The first 8 rows are patterns. Each new row is the sum of 2 different patterns, raised or lowered, with some noise. Before adding, each is slid sideways (what falls off one end comes back at the other), maybe read backwards, and multiplied by a number that may be negative. Names go in the order of the patterns.
Known rows, each followed by the names of its patterns:
[-2.76 -2.49  0.96 -0.74 -3.02 -1.48 -1.93 -1.77  1.36 -2.56  1.73 -1.54
  0.80  0.48  2.83  1.75 -0.10 -0.94  0.94  1.42 -2.82  2.78 -0.50  0.30
 -0.87  1.23  2.88 -1.41  0.47 -0.91  1.25 -0.08 -1.78  2.55  0.26  2.24
  0.65 -1.61 -2.24 -1.04 -1.11  2.86 -2.02  2.67  1.42]  C
[ 1.06  2.61  0.31  2.48  0.06  0.54 -0.86 -1.39 -1.30 -1.31 -1.51 -0.10
  1.97 -2.14  0.39  0.05  0.38  1.09  1.39  2.11 -2.17  1.56  1.23  2.93
  2.70 -1.48  1.72  0.59  2.34 -1.98  1.39  0.47 -1.61  2.59  2.16  0.31
 -0.33 -0.36  1.97 -0.26 -2.24  2.43 -0.45  1.09  1.98]  V
[-1.76 -1.45  1.35  0.51  2.59  2.71  0.85  0.57  0.49 -0.55  0.69  0.57
  2.33  2.91  0.68 -0.06 -0.75 -1.16 -0.60  2.30 -0.24  1.31 -0.42 -1.97
  2.86 -2.86 -0.88 -1.03  2.26  0.53  1.39 -0.53 -0.31 -2.39 -1.20 -0.91
  2.49  0.03 -0.06 -1.79 -0.43 -0.61  2.20 -1.82  0.56]  W
[-2.97 -0.66 -1.77 -1.96 -2.63  2.20 -1.80 -2.66 -0.30  2.65 -2.29  0.42
  2.99  1.35  2.11  2.83 -0.03 -0.34  0.40 -2.42 -0.91  2.66 -2.79 -2.16
  2.43 -1.69  2.82  2.48  2.39 -2.16 -0.35 -1.93  1.71 -2.51 -0.84  2.08
 -2.95 -1.69 -1.29 -1.96 -1.61  1.34 -2.56 -0.73  2.91]  L
[ 1.16 -1.37  0.59 -1.20  2.11  0.82 -1.29 -2.84 -0.13  1.40 -1.12  2.88
  0.66  1.42  0.36 -1.92 -2.08 -2.05 -2.39 -2.87  2.53 -0.05 -2.99 -0.42
  2.39 -2.37 -1.36 -2.33  1.09  2.38  0.45  1.65  2.02  2.76 -2.92  2.13
  1.05  2.44 -1.16 -0.69  2.65  1.86  0.43  2.26 -2.58]  Y
[ 2.59  1.03  0.34 -0.70 -0.12 -1.99 -2.34 -2.98 -0.07  0.65 -1.44 -2.00
  2.31 -2.78  0.76  2.95 -0.72 -1.32 -2.41 -1.32 -1.68 -0.97  1.91  2.02
  1.12  1.40  1.63  0.08 -1.30 -0.29  2.98  1.67  0.28 -0.59  2.28 -2.95
  2.40  0.52  2.86  0.88  0.74 -0.06 -2.04 -2.60 -1.75]  J
[ 1.06  2.41 -1.17  1.58 -0.81  0.07 -1.05 -1.42  2.90 -1.19  0.89 -1.70
 -2.07  0.63  2.34  1.33  0.37 -0.29 -1.16 -1.39 -2.68  3.00 -2.16 -1.72
  2.09  1.49 -2.69  1.32  1.88  0.00  0.45  0.62 -1.45 -2.11 -1.34  1.06
  1.28  1.81 -0.16 -1.91 -1.69  0.46 -1.43 -0.12  1.83]  H
[ 2.34  0.90  1.36 -0.22  0.48 -1.16 -3.01 -1.22  0.13  2.21  2.95  0.31
 -2.84  2.53 -2.66 -2.73 -1.82 -0.63 -3.01  0.06 -2.89 -0.83  1.01  0.63
  1.13  1.70  2.32 -2.19 -0.16  0.55  1.21  2.86  1.93  2.60  2.71  2.07
  2.37  2.00  1.45  2.02  1.91 -0.69  1.53 -1.46  0.91]  E

New rows, each followed by the names of its patterns:
[ 1.84  3.99  1.93 -0.97  2.13  3.92  0.58  2.26  2.48  0.81  1.49  0.54
  1.00  2.68  2.23  3.12  2.02  1.17 -1.79  0.60  2.05  5.50  0.08  0.84
 -1.65  2.22 -0.55  4.38  2.50  4.85  2.37  0.44 -1.67  5.82  0.58  2.69
  0.83  3.49  4.75  2.19  0.80  2.72  2.43  0.58  2.97]  W Y
[ 1.64 -0.52 -4.12  2.86  0.21 -5.55 -1.03  3.01 -1.26 -1.90 -0.01 -2.11
 -3.10 -0.38 -1.43  0.62 -3.35 -2.41 -1.29 -0.40 -0.16 -1.32 -1.01 -0.19
 -0.47 -3.93 -0.49 -5.38 -0.50 -4.22 -2.31 -1.04  0.35 -1.72 -5.03 -1.74
 -0.15 -1.60 -0.66 -3.26 -4.02 -4.46 -2.47  0.36  0.75]  Y H
[-2.46  0.19 -0.25 -0.05  0.04 -1.12 -0.31 -3.40 -2.92 -0.38  1.96  0.06
  1.08  3.06  2.92 -0.56  3.09  2.15  1.77  1.40  2.70 -3.41  0.97 -0.08
 -0.85  2.29  1.40  1.09  0.18  1.72 -3.22 -2.73 -0.23 -1.84  2.45  1.88
  1.10 -4.79 -0.48 -5.02 -1.76 -4.21  0.47 -1.46 -2.37]  L E
[ 2.43  4.77  2.12  0.37  7.41  2.56  2.54  2.36 -0.26  3.10  1.72  5.25
  3.83  6.02  1.58  0.64  0.25  3.13  4.16  3.58  7.10  5.76  4.18  2.58
  2.14  2.67 -0.95  2.82 -0.29  2.75  3.29  1.19  4.38  5.95  2.23  2.12
 -0.82  2.19  3.95  1.86  2.92  4.49  6.26  0.59  2.35]  Y J
[-2.83  2.52 -1.95 -0.26 -0.92 -1.12 -0.93 -0.42  1.30  0.71 -3.29 -1.08
 -2.38 -3.97 -2.85 -4.90 -1.25  1.13 -3.05 -1.24 -2.17 -3.65 -2.57 -0.86
 -0.34 -3.16 -0.63 -1.18  0.40 -1.31 -5.10 -0.37 -2.11  1.82 -1.93 -0.57
  0.08 -5.00  1.40  0.62 -0.10 -1.99 -2.12 -1.71 -1.11]  V W
[-3.43 -6.17 -1.77 -6.04 -3.70 -4.27 -1.17 -3.69 -4.48 -2.09 -2.14 -1.36
 -0.63 -4.43 -3.05 -1.11 -6.72 -3.38 -1.78 -6.37 -5.51 -2.88 -4.48 -2.57
 -1.25 -1.52 -4.11 -2.49 -3.41 -0.75 -3.87 -3.59 -2.84 -3.78 -4.49 -3.99
 -4.88 -4.87 -2.98 -6.66 -2.06 -1.91 -6.27 -5.45 -6.28]  V L
[-1.13  0.74 -0.80  0.04  1.85  2.64 -1.19 -0.68 -2.69 -2.54 -0.77 -0.59
 -2.64 -2.02 -2.27  1.68 -2.57 -1.97  0.41 -0.46  0.37 -0.63  0.42  0.92
  1.13 -0.65  0.82  3.84  3.36  0.06  2.63  0.78 -0.29  1.91  4.49 -1.37
  2.09  2.42  0.16  2.34  2.30  0.90  5.21  2.50 -0.50]  Y E
[-3.63  0.00 -5.12  0.66 -3.05 -0.25  0.59 -3.79 -5.03 -1.57 -1.88 -0.38
  0.05 -2.99 -3.11  0.83 -5.82 -0.72 -2.05 -0.50 -6.25  2.61 -2.52 -4.99
 -1.17 -0.95 -2.82  0.09  2.17 -0.09 -0.03 -1.52 -3.71 -2.02 -1.59 -2.96
 -2.63  0.58 -4.46 -5.68 -1.32 -3.17  0.00  2.28  2.50]  W L
[-4.67 -4.57 -2.07 -1.79 -1.24  2.34 -0.04 -5.70  0.44  0.80 -2.76 -1.37
 -1.50 -5.16 -3.51 -1.18 -1.29  0.51 -2.42  2.85  1.94 -1.52  0.14 -0.25
 -0.02  1.41  0.52 -0.77  3.45  2.26 -3.80  1.42  0.91  2.23 -1.01  3.73
 -3.47 -1.57  2.29  0.54 -1.66  2.19 -0.08 -2.91 -3.64]  L J
[ 4.19  1.69  3.03  4.88  1.98  2.77  2.57  2.96  1.55  3.05 -0.34 -1.05
  5.64  1.05  2.14  0.76  1.06 -1.05  0.29  0.27 -3.17  0.80  1.66 -2.63
 -0.63  5.79 -0.13  3.34  6.33  3.53  1.46  0.62 -2.89  0.03  3.86 -0.60
  1.30  3.87  2.54  4.30  1.81  4.75 -0.51  3.41  2.11]  L E
[-1.97  1.25  3.53 -0.27  3.91 -0.91  3.79 -1.18 -0.06 -0.57  0.67 -0.92
  2.68  4.85 -3.86  2.12  2.90 -1.33  2.56  1.97 -2.52 -2.22 -1.29 -1.37
 -0.57  0.63 -0.40 -0.02  3.78  3.29 -1.29  4.89  2.26  4.00  0.82  3.65
 -3.49 -0.14  1.64 -2.11  0.61  1.95  3.04  0.36  3.42]  V L
[-1.07 -0.02  0.45  0.16 -4.24  0.60  0.92  2.91 -2.37 -2.96 -0.04 -1.16
 -2.09  2.35 -4.78  0.26 -3.69 -2.83 -0.74 -2.44 -1.91 -4.13 -3.09 -1.63
  0.45 -3.66  0.43 -3.27 -1.66 -2.42 -1.71 -4.11 -4.04 -5.96 -5.24 -0.17
 -0.22 -6.53 -2.15 -1.21 -5.65 -2.23 -4.00  1.11  2.51]  W Y
[ 0.91 -0.50  5.70  1.69  1.83  0.19  2.54  0.68  1.66  4.50  6.44  5.06
  0.23  1.84 -1.51  2.29  2.07  3.10  7.01  5.32  6.84  2.81  7.46 -0.09
  3.00  7.11  5.64  0.25  4.18  4.22  6.30  2.83  1.59  4.35  2.85  0.11
 -0.96  4.66 -0.92  0.93  0.26  6.55  4.20 -1.72  3.10]  Y J
[-0.20 -1.10 -0.17 -2.43 -0.84  2.77 -2.17  1.44 -0.63 -2.97 -0.57  2.76
  2.51  2.69  0.72 -1.16  0.54 -1.60 -1.29  3.15 -0.35  4.10  1.52  0.51
 -2.33 -2.50 -1.40 -1.16  2.76  0.76  1.59  0.60 -3.12 -2.06  0.37  2.75
  0.70 -0.54 -2.81  1.16 -1.98  0.45  2.18  0.50  1.06]  W J
[-2.40  0.47 -3.75 -0.61 -2.61 -2.75 -0.86 -1.75 -1.50 -0.80 -4.84 -5.18
 -0.63  3.31 -3.78  2.42 -2.93 -4.52 -1.10 -6.15 -2.04 -0.47  0.71  1.33
 -2.00 -2.25 -0.69 -4.77 -2.48 -3.74  3.27 -0.51 -2.54 -2.97 -2.39  0.35
 -2.06 -1.98 -0.23 -4.22 -3.13  1.42  1.65  1.50  1.87]  C W
[-3.06  2.29 -5.12 -2.79 -3.47 -1.64 -1.77 -1.43 -3.29 -3.29 -4.30  2.45
 -3.69  0.00 -0.89  1.74  2.64  1.87 -0.61 -4.60  0.46 -3.01 -1.74  0.66
 -4.58 -3.76 -2.11 -1.61  0.33 -1.45 -1.17 -5.21 -4.09 -4.65  0.11 -4.34
 -0.38  0.28 -1.95 -2.53 -1.12 -2.74 -4.02  1.66 -6.72]  V L
